The first 9 rows are patterns. Each new row is the sum of 3 different patterns, raised or lowered, with some noise. Before adding, each is slid sideways (what falls off one end comes back at the other) and multiplied by a number that may be negative. Names go in the order of the patterns.
Some rows, each with the names of its patterns after it:
[  3.2 -21.3   9.4   7.1  -7.7   8.1  19.4 -20.1   9.1  14.1  -3.1  12.2
   7.5  -9.8  19.1  18.6   1.4  -7.5 -14.4   8.6  15.3  17.9  -4.0   9.3
   4.2   0.7   8.2  -4.0   3.0   2.1   0.2   5.9 -17.8 -16.3   2.0  -5.6
 -17.6 -17.2]
q_57
[-11.8  -6.5 -15.4  11.4   6.8  -3.1 -13.5  -8.3 -21.5   1.7 -22.0  -8.8
  16.7   2.0 -12.7  20.3 -12.0   5.0  12.3  12.9   7.2  12.0 -19.0  -1.6
  13.1   6.9  18.6  11.2 -14.3 -20.1  19.6   3.9 -17.6   0.6   1.5   7.8
 -20.8   1.3]
q_412
[-20.8  10.7 -18.7   1.6   7.1   3.0  -5.1  17.7  12.7  -5.5 -10.7   1.5
   8.4  -7.2   0.0   3.9  19.0  22.4  -5.3  -8.8   6.3   7.5 -10.3  13.6
 -18.9  16.1 -12.2  -7.4  15.0 -19.4   4.8  -8.5   3.9   9.5   1.0  -5.6
  16.4   1.3]
q_696
[ 16.5  -3.0  14.8   5.2  15.3  10.1  13.8   1.7  16.6  11.1  11.9   3.5
  -8.0  -8.6   6.0   8.6  16.5  12.0 -14.4  17.4 -16.6  -2.2  15.4  -4.8
 -21.2  11.0   4.3   1.8   6.4   7.0  14.0  20.7 -13.1 -11.0   5.9  -4.4
 -18.3 -15.5]
q_258
[ -0.5   3.2   8.1   1.6  20.4  17.7  -6.3   6.3 -21.0  20.8  13.9  19.0
  11.4   8.6 -18.8   6.1  13.6   0.7   2.9  16.8  -2.8  11.8   3.8 -19.7
   5.2 -13.0  -4.4  20.1 -15.4 -20.7 -17.0  17.5  15.7 -12.3 -14.7   1.9
  -9.3 -21.4]
q_812
[ 16.8  -3.5  -7.6  19.6   8.7 -22.0   2.9  16.2  14.5  19.1  16.0  -4.5
  17.3  -3.0 -21.8  -1.7  11.2  -6.8  19.1  16.5  20.0 -12.5  16.9  17.5
  -2.8   0.4  11.5   1.2  19.7   7.9 -19.0  15.2   8.9 -11.8  -2.9   3.7
  20.4  -5.2]
q_618
[  2.6  -7.6 -17.3 -22.7   3.8  21.9 -14.7   8.9  -7.2  19.3 -13.0 -16.3
 -16.7  -8.2  -6.0   0.5  15.8   4.3 -10.2  19.1   2.8  -3.9  13.9  -8.0
   4.7 -16.0   1.3   9.9   7.6  20.9   7.5   8.6 -19.2  -9.4 -11.9  21.7
 -11.0 -13.3]
q_737
[ 11.9 -13.4  -7.6 -17.8  22.2  -9.9  -4.8 -18.1  -2.3   0.3   7.9  -9.4
 -16.7 -12.8   3.2  15.7   4.5  -7.4  18.1   4.2   1.2  10.1  -0.7 -21.0
   1.4   7.2  -9.1  16.2  19.9  10.3   8.3 -12.3  -1.6  12.7  22.7   6.5
 -13.3  16.2]
q_599
[ 17.8 -13.0 -18.0 -21.2  -5.6  10.0   1.0 -12.5  19.0  -2.3 -13.8   6.0
  17.1 -11.1 -16.3  14.4  13.4   7.1  17.0   6.8  14.3  10.2 -11.2 -10.0
   8.2  17.9 -20.4 -14.0  -5.2 -15.0  -3.7 -17.6 -15.3 -22.4 -22.7  12.0
  17.0  -0.6]
q_499

New rows. What belongs after each?
[ 17.8  13.8 -12.8   6.4  57.6 -25.3  -2.8  14.4  29.5  31.4  14.5 -17.1
  26.3  37.8 -10.3   3.1  14.4  32.4  29.1  32.0  30.1  10.0  24.7   7.2
  25.9  16.9  49.0  25.9  10.4  -1.5  -6.9   3.8  22.1   0.8  15.1  13.9
  27.9  -8.4]
q_57 q_812 q_618
[-50.3  -0.3  -9.8 -26.5  16.4   4.6  -6.0 -10.8  -3.7 -28.4 -23.5 -16.4
  16.1   3.4   6.2  -8.3  37.3   1.3 -19.7   4.6   1.7   9.5 -13.6   4.0
   7.2  18.7  -8.6  -6.1  23.5 -55.1  -2.0 -28.0   9.6 -17.3 -22.1 -17.0
  12.7 -22.6]
q_412 q_696 q_737
[-25.5   9.2 -14.5 -34.0   1.6 -44.1 -17.4 -20.1  12.6 -14.9 -27.3 -22.2
  -2.7  -1.5 -34.9   0.0 -24.6  -4.5  -8.4   7.6 -11.3   3.6   1.5 -28.8
 -16.6 -28.3 -14.5   7.3 -10.7 -12.8  28.7  23.2 -10.4 -36.2 -14.0 -20.9
 -14.7 -20.1]
q_696 q_258 q_618
[-23.3 -11.4 -46.9 -29.2 -42.5   8.6  -0.3 -14.4 -26.2  28.1 -19.5 -38.3
 -13.2 -13.0 -61.8 -24.1 -34.5 -27.7  -8.7 -13.7 -18.3  17.6 -14.2 -47.8
 -13.5 -33.5 -26.9 -32.1  -2.0 -40.0 -35.4 -25.4 -46.6 -14.4 -36.1  -4.9
 -31.4 -17.1]
q_412 q_258 q_599
[ 22.6 -26.9 -43.0   9.2  20.5 -20.3  26.0  24.9   2.8  13.4  28.9  -2.2
 -17.7 -15.5   0.0 -10.0  30.9  -9.3  20.6   5.3 -15.5 -18.2  12.2 -12.2
   6.9  25.7 -10.9 -20.9  13.7   3.3  -8.4  -2.7  -5.5  -6.8  -2.9 -21.2
 -18.5   9.1]
q_57 q_812 q_499
[-17.7 -15.9  -5.6  -5.7   4.7  -3.7 -43.3 -46.1  -6.0 -17.5 -36.1 -27.5
 -19.8 -34.5 -11.5 -46.4  -5.9  -9.7 -48.4  19.3   6.6 -24.9 -22.9 -17.4
 -39.3   2.0 -41.3 -29.1  35.6  -7.8  -7.6  -5.3 -45.4  -5.7  13.6  -1.7
 -22.6   7.6]
q_57 q_412 q_696
[  9.7  -6.4 -14.0  -6.0  21.9 -21.7 -21.1 -44.7  -5.7 -18.3   3.8 -19.0
   1.2  -1.5   6.1  -6.3  -7.0 -29.1 -13.5 -11.0   4.8  -2.4 -34.1  -9.1
 -15.3  -3.9   4.3 -39.4 -30.1 -11.9 -10.9  -8.1 -22.5  -4.6  -1.2 -34.0
 -16.9  -5.1]
q_258 q_812 q_618
[ 15.3 -23.7 -32.0 -16.3 -41.8  -3.2  -8.3  -4.7 -35.7  14.3  35.8  -0.5
   7.5 -31.6  12.7  -7.2  37.3   5.7 -23.7 -34.4 -25.3 -38.6  -9.6  16.3
  44.7 -20.8   5.5 -13.0   5.3 -43.4 -16.2 -27.1 -15.9 -36.2  -9.5   9.4
 -27.6 -40.8]
q_412 q_737 q_499
[  6.5  30.2  31.0  23.4  10.7  20.2 -15.6   1.4   0.8  36.2 -10.6  -9.8
  41.4  37.3  -4.5  26.0   3.8  18.2  -9.4  11.6   5.8  48.9  -9.7   7.6
  -0.2  -9.9   9.5  37.3   7.7  -6.6  16.4  51.4  36.9  18.5  24.7   7.8
  29.4 -14.3]
q_57 q_737 q_499
[-23.4  21.9   3.7   0.8 -33.7  17.7  13.0  -2.4 -20.4 -13.9 -48.7  14.4
  -2.1 -15.5 -23.1  -0.6  -9.4  14.8   4.0 -15.9 -30.9  -3.8   4.5   5.1
  34.9   6.2  11.3  19.7   2.7 -14.2  -6.5  40.2  -7.1 -16.6  30.6  15.7
 -36.4 -13.1]
q_57 q_412 q_599
[-19.9 -40.0   6.0  -8.6  14.3  -7.8 -14.0 -19.6   1.0 -17.9  20.0  -8.0
 -24.4 -21.8   4.7 -53.2 -46.1  -4.5  -9.1 -47.7  28.1 -32.7 -16.3 -21.0
 -52.8 -53.7 -22.1 -45.9 -23.6  -2.3 -12.6 -28.3 -11.9 -20.6 -48.9  -8.4
 -23.1  -9.3]
q_57 q_737 q_599
[ 24.5  34.8 -16.4  24.8  20.8 -17.1   8.0 -18.1  30.0  27.8  16.1  13.9
  17.0  47.6   3.7 -25.7   5.0  23.3  15.4  24.4  38.3  28.1  36.3  19.5
  -7.4  10.7  35.8  -6.8  42.9  -5.0  41.6   2.0  22.4  52.9   1.8  22.5
  -2.6   7.7]
q_696 q_618 q_737
[ 28.4  15.9  12.8 -34.6  15.8   5.4  37.9  12.6  -7.6  -4.0  39.2  35.1
 -19.6   6.6  15.3   7.4  24.1  -0.5 -12.1  36.8  12.7   4.9  30.5 -30.9
 -26.8 -15.1  23.8   6.0 -15.6 -12.3  11.4   5.6 -13.6 -11.6  11.9  18.9
 -14.7  14.4]
q_812 q_618 q_599
[-21.9 -14.2  14.8  29.6  25.9  24.7  12.5  38.5  38.2 -11.3  29.6  22.6
  -9.4  26.5   8.6  17.7   3.8  18.3  10.0  38.1 -14.1  -3.4  15.3   6.5
  11.7  15.7  27.1 -10.5   0.6  -3.0   5.5  31.4   3.8  36.1  -0.9  41.4
   9.2  10.4]
q_412 q_696 q_737
[-21.4 -34.8  -6.0 -73.6 -32.8 -48.2  -0.7 -28.0 -34.4 -36.0 -29.7  -4.1
  -4.0 -36.9 -34.4 -10.3 -16.5 -36.1   0.7  -7.7 -45.9 -54.1   0.4 -56.0
 -16.6   2.9 -42.1 -47.7 -20.5 -34.5 -15.6 -49.4 -53.2 -47.0 -31.0 -36.8
 -27.8  -1.9]
q_618 q_599 q_499
[-21.6  21.2 -10.4   0.1  11.6  27.1 -10.6  10.7 -28.7  -7.3  -8.2  16.9
  -1.8  -0.4   0.8  10.5   3.1  13.1   5.4   6.7  26.3  12.2   2.1  22.0
  12.1  41.3  13.4  36.5  -6.6  22.4  16.1  17.8  16.4  22.4  24.4  17.8
 -18.8  -4.3]
q_812 q_618 q_599
[-36.0  -6.8  -9.2 -17.1  -7.8 -34.5  -9.0  12.9  13.3   2.0   4.5 -42.2
 -12.8 -19.0   0.1 -13.7  21.2   2.4  -6.8   3.1 -30.7 -22.6 -37.2  -0.3
  -3.5 -42.7 -38.3 -45.5   0.2  -7.5 -25.1  -3.5 -10.1  -0.8 -50.9   4.1
 -28.9 -22.0]
q_258 q_812 q_737
[ -4.4 -40.4  15.0   0.6 -20.8  11.7   9.3 -17.8  11.6  -7.6 -22.3   4.8
  23.0   9.4  11.2 -11.3 -13.6  22.0   2.3 -40.5  -7.4  17.3  11.7 -30.5
 -16.2   2.1 -10.4  10.7  -8.4  20.5   3.9 -25.5  11.6 -26.4   9.8 -21.8
 -20.4  13.7]
q_57 q_412 q_696
[-20.7 -24.0 -11.0 -21.7 -23.5  -7.8 -19.8 -26.5  -9.1 -12.8 -31.8 -12.6
 -12.7 -59.7 -19.3 -35.6 -44.8 -27.9 -36.4 -37.8 -34.2  -7.8 -12.6 -44.3
  -5.4  -3.7 -59.1  -4.7  -2.7 -30.1   7.7 -13.9 -34.0   9.7   9.2 -40.7
  -9.9 -62.2]
q_57 q_696 q_618
[  7.2  40.7  10.1  23.8  -7.4  27.5   3.9  17.5  -8.6  25.5  -3.0  -1.8
  -7.4   1.5   8.3  37.6  26.8  31.5  16.8 -15.8  -7.6  16.7  -3.3   6.4
  16.9  -5.3 -16.1 -10.2  -0.8  16.5   0.2 -21.4 -17.9 -13.1 -31.6  10.1
  43.5  -8.2]
q_57 q_412 q_258
[-11.9  23.4   3.9 -10.5  12.8  19.7  31.2 -16.3  24.3  28.9  -7.8   7.5
   4.9  16.3  32.2  15.5  -1.9  14.3  20.2  16.3  10.2  39.2  38.8  16.3
   5.1 -13.4 -16.8  45.1   9.0 -13.4  17.3  -0.6  12.0 -10.2  21.2  30.3
   5.6  -4.9]
q_258 q_618 q_737
[ 21.0 -13.3 -18.7   6.2  -6.0  -0.8 -34.5 -12.0  13.4  15.9  -1.7 -11.7
  -2.2 -42.7  -4.6  28.6 -30.8  22.9  26.1 -37.0  23.8  27.4   2.3   7.8
  -1.4 -14.8   0.3   3.9 -17.3  18.2   6.5  14.3   1.9  40.0  22.3  -5.2
  14.5   7.9]
q_57 q_258 q_737
[ 25.0  17.9  26.9  28.1 -16.3  26.4 -10.9   3.9   1.3  15.1  -4.2  27.1
  -8.4   0.9   2.7  23.9  13.9  15.3   1.8   9.5  -2.3  -1.0   7.6  28.3
  13.8  17.0  -8.4  25.1  40.4  17.9 -10.9  -3.5   9.6  14.7  25.2   9.1
  12.1  22.3]
q_412 q_258 q_599
[-16.9 -35.3 -22.1 -11.0   8.7 -14.9  -8.9 -14.5 -15.6 -24.7  -9.8  -3.0
 -29.5   7.0  34.4  -2.3 -21.7  13.3   5.8 -20.0  32.1 -19.0 -23.8  -5.8
 -22.1 -25.5  24.4  -7.0   8.6   8.9 -18.8 -25.0 -13.2 -37.8 -36.1 -45.1
  22.1  -8.3]
q_57 q_412 q_258
[ 27.4  -6.7 -19.5  39.7  19.9   9.6 -16.9  15.1  20.2   8.7  22.7  18.3
  -9.2 -41.1  13.5  37.7 -18.6 -15.4   2.0 -24.2   1.2 -13.1   1.8  11.1
   5.4 -11.1 -29.8   1.4  -4.8  23.9  19.9   3.8 -14.9  26.9  18.2  26.5
   1.2  -6.7]
q_57 q_737 q_499
[ 15.9   5.4  32.2 -14.8 -27.2  -7.3 -26.1  -7.7  10.2 -39.7   6.9   7.4
 -41.2  -1.7   7.8   8.4  -7.4  -3.7  -8.1 -25.3  10.6  -8.6  23.7  15.3
  -7.3 -30.1  11.3  21.0 -23.6 -13.0  22.0  17.2 -10.6 -30.4   8.9 -19.1
 -16.4   6.3]
q_57 q_737 q_499
[ 26.8  -9.8   3.1   4.4  -8.5 -10.4   8.0  -9.7 -29.3  23.5   6.7 -18.8
  11.1  13.8  -2.3  11.1 -13.7 -21.7   8.3   8.3  -0.8 -31.5 -14.4 -21.0
 -14.1 -29.4   4.4 -20.6 -41.2   5.5   2.4 -12.5  21.5 -28.3   1.5  15.2
  -4.5   7.8]
q_57 q_618 q_499
[ 22.7  32.9  16.3  50.0  12.3  32.2  42.2  21.0  47.9  37.0  37.1  10.8
  33.4  40.6  13.7  16.5   1.0  -1.9  11.0  49.7   5.7  -6.7  30.0  11.9
   4.1  -9.1  15.2  43.9   6.7  35.1 -14.0  52.6  26.5 -14.7   3.9  46.5
  17.7  35.4]
q_258 q_737 q_599
[  7.4  -5.5 -20.0  -4.5  12.9 -23.0   7.4  -7.5   8.7  13.8 -10.3 -16.3
  13.9  19.1 -12.5  28.6  23.6  -5.9 -14.6  13.3  19.4  20.7  39.1  32.3
  41.2 -17.2 -17.9  32.0  29.6  21.5  -8.4  31.3  45.9  12.8  -7.4  -6.8
  34.9 -30.7]
q_412 q_737 q_599
[ 18.1  -6.0  32.8  -5.3 -20.2 -23.9   7.3  37.5  25.6 -14.7  -5.7  -2.3
   1.1 -18.4  19.9 -24.5  -8.9   0.6  26.0  13.1  -7.4  17.2  -9.7  -5.8
 -11.3 -16.3  13.7  26.8 -26.1 -48.5  -3.2 -12.8 -18.0 -19.0   1.1 -16.0
  13.6  -0.8]
q_696 q_599 q_499
[-30.9  34.3   7.0  -0.6   6.9  17.8  13.1  19.2   8.5 -15.2   5.5   2.9
  12.9  27.2 -14.2 -24.7   4.3  -2.7   3.6 -27.9 -19.5  20.4 -13.8   2.4
 -40.6   5.6 -24.7  34.2  16.5  -7.1  -8.0  17.8 -21.2  23.3  -6.2 -21.6
  24.6  17.1]
q_57 q_412 q_599
[30.9 35.1 34.0 23.0 41.8 21.5 30.0 30.8 15.4 23.5 19.6 39.4 43.0 71.1
 32.2 57.1 40.9 26.4 56.5 54.6 48.3 11.0  9.0 50.2 34.2 31.1 48.0 29.6
 31.0  2.1 24.5 26.0 17.0  3.4 37.4 34.2 64.2  1.9]
q_57 q_258 q_812
[ 49.1  35.0  43.1  46.6  20.6  32.2  64.7   5.2  48.8  31.8  13.6   2.2
  66.6  20.3  20.0  48.3  17.9  21.7   8.3 -13.3  12.2  55.3  22.6  35.5
  39.7  21.9 -13.4  16.6  11.5  39.3   5.3  22.8  16.2  41.8   4.5   8.8
  -2.2  36.7]
q_57 q_258 q_737
[-34.5 -22.3  -2.6   4.3   7.1   4.4 -22.7  -3.1 -25.0 -22.2   2.5 -13.7
 -26.6  -2.5  -1.7   5.9 -13.8 -22.3  15.2  38.8 -14.6 -22.6 -23.0 -12.3
  -2.0 -22.2  -7.0   3.8  13.0   0.2  10.2   6.7 -20.1 -12.1   5.2 -25.8
  14.2 -16.8]
q_258 q_812 q_618
[-55.0  -7.8 -10.1 -39.7 -49.5 -20.4 -21.8 -43.2  -7.7 -11.4 -25.0 -23.9
  17.1  -8.3 -54.3 -70.9 -60.0 -50.3  -5.6 -28.5  -9.3   5.6 -46.8 -23.4
 -21.5 -48.0 -30.0 -41.2  -8.6 -61.7 -25.1 -13.2 -47.5 -47.1 -28.4 -71.0
 -39.4 -12.0]
q_696 q_618 q_499
[-11.2  -4.4   3.7   5.9   9.5 -18.1 -13.6   7.9  -3.5  -2.9  27.1  17.1
 -20.2  11.6   6.2 -16.8  22.1  18.1 -22.1  -0.5  45.5  -4.0 -14.6   1.5
  -9.0  -7.8  13.0 -33.0  -0.4  21.1 -21.5 -28.6  31.6 -32.5 -15.9 -12.5
  34.8   4.7]
q_57 q_258 q_618
[-13.1  33.9  -9.6  24.6 -23.5  20.6   9.1 -23.6  13.0   2.6  -4.9  41.3
 -15.7  -9.1  20.6  -3.9 -14.7  39.5 -19.0  12.7  23.1 -11.2 -17.4  23.8
  45.1  -6.0   7.0  22.4  20.2   1.4  -1.0  35.0  18.0  39.3  10.9  11.2
   2.2 -14.2]
q_57 q_412 q_696
[ 19.5 -25.1 -34.0  34.0  23.8   1.2 -42.1   7.1   5.7  33.5  32.4  -7.9
   3.9  28.9   5.3   3.8  -3.9  17.5 -22.6  -0.7 -18.1  -8.1 -12.0 -29.2
  -7.5   9.6 -15.9  18.7  21.4  -0.4   2.2 -33.2 -24.9   2.3 -19.3   6.2
 -26.5 -26.7]
q_412 q_599 q_499
[  0.9  -2.2  36.1   7.9   6.4  12.7  31.6  -2.8  42.8  -7.2 -27.0  10.7
  21.7 -11.8  -8.7   9.1  14.8 -10.0  29.5  -7.4  -1.9  49.3  17.4 -16.9
  37.2  17.7  28.7  30.7  27.6  10.3  41.4  -4.0  -9.7   7.6  36.7   8.3
  37.7  18.2]
q_412 q_258 q_618
[-16.1  -4.6 -18.7  -0.1  15.1  26.1  20.6  -2.4 -20.3 -13.1  37.7   3.1
 -30.2  -9.4  22.3   9.2 -29.0   4.9 -32.2   3.5 -35.3   0.9 -34.4 -24.1
 -14.5 -10.1 -17.3 -34.0 -45.3 -27.1  11.9  -6.2 -13.2  23.3 -23.3  -1.9
   9.9  -7.7]
q_412 q_812 q_599
[ -2.6 -14.3  -7.5  15.5 -11.7 -15.3 -13.3  -3.8 -43.2   4.0  -0.7  14.4
  -4.1  20.4 -34.6  13.1  11.1  -1.0   2.7   2.7 -25.7  19.7  -3.4  -8.8
 -31.0 -22.4   9.3  18.6  24.0 -12.1 -18.0  -4.7   5.1  27.2  -5.7 -27.5
   3.6  22.4]
q_57 q_412 q_812
[-10.0 -41.6 -13.0 -39.1 -23.5 -17.7 -39.6 -30.3 -16.9 -11.4 -54.0  -4.5
 -65.5 -29.0 -26.6  -3.5 -16.3 -63.5 -16.8 -44.1 -32.1  -2.4 -46.3 -32.5
  32.6 -28.0 -38.4 -18.8 -70.2 -17.6  10.1 -15.7 -36.5  -4.2   4.3 -19.3
 -26.4 -28.7]
q_696 q_812 q_618
[-20.9   9.9   8.4 -29.2 -13.2 -17.1   1.5   8.6  13.8   0.2 -28.4 -11.0
 -20.6 -14.2  32.0 -43.4 -56.6  12.0  -7.0 -19.6   8.6  -5.3 -22.1  -1.3
 -23.2 -13.0 -35.5 -48.0 -38.7 -26.0   7.3 -40.4 -14.3 -35.4  -9.0 -17.9
  11.7 -18.8]
q_57 q_258 q_812
[  7.9  29.4 -17.8  -1.4  -8.7 -10.7  21.5   0.6 -16.5 -23.3  10.0   8.0
  35.5  12.9 -24.3 -28.9 -24.4 -45.8   3.9  35.8   5.9  -6.8  -1.5   1.2
  -6.0 -18.3   5.8  17.9   8.1 -25.0  35.2  -4.5 -19.6 -17.1  -6.0 -14.7
  10.8 -35.9]
q_412 q_696 q_499
[ 16.9  -4.1  -9.5  -8.5 -13.6 -25.9  -9.0  32.7  -4.0  11.7 -18.6 -16.2
   1.3 -11.5 -31.2   8.3 -16.0 -10.3   0.7 -22.3 -36.8  14.3 -16.7 -28.3
 -18.6 -42.6   2.7 -11.7  -7.0 -36.1 -26.2  -3.3 -16.8 -18.0  -4.0  19.0
  10.2 -13.4]
q_412 q_258 q_599
[ 16.7   0.9  -2.8  22.4  16.8  12.2 -10.3  31.5   0.3  -3.8   5.7   4.1
  32.6  31.0  40.2  29.0  19.1 -18.4  22.8   0.1   5.8   2.5  31.3  14.3
  12.0  -8.3  -8.4  10.3 -13.1  24.7  16.6   3.6 -24.8 -24.1  25.5  17.1
 -10.7   1.8]
q_696 q_258 q_812
[  4.4  14.7  -0.1  16.7   9.2   4.5   8.3  28.9   5.5  48.4  -1.1 -19.5
  15.0  -7.6  29.0   4.0  50.9  37.0  11.9   3.0  50.7  18.2  12.1  28.6
 -17.4  26.0  17.3 -10.9  20.5  28.2  40.1   7.5  20.2  16.1   4.5  12.3
   6.6   8.9]
q_696 q_258 q_599
[-10.5  15.4  11.7 -16.9  -2.4  -0.2 -23.3  -7.9 -32.1 -29.7 -38.4  26.7
  -9.2 -22.4 -28.9  -5.8 -35.1 -11.0 -23.0 -35.5  12.6  -1.3  31.1  -4.2
 -36.1 -21.8 -17.8  -8.7  -0.5  23.1 -13.6  14.8 -29.7 -12.1   2.1  -8.8
  -2.7  12.6]
q_57 q_696 q_812
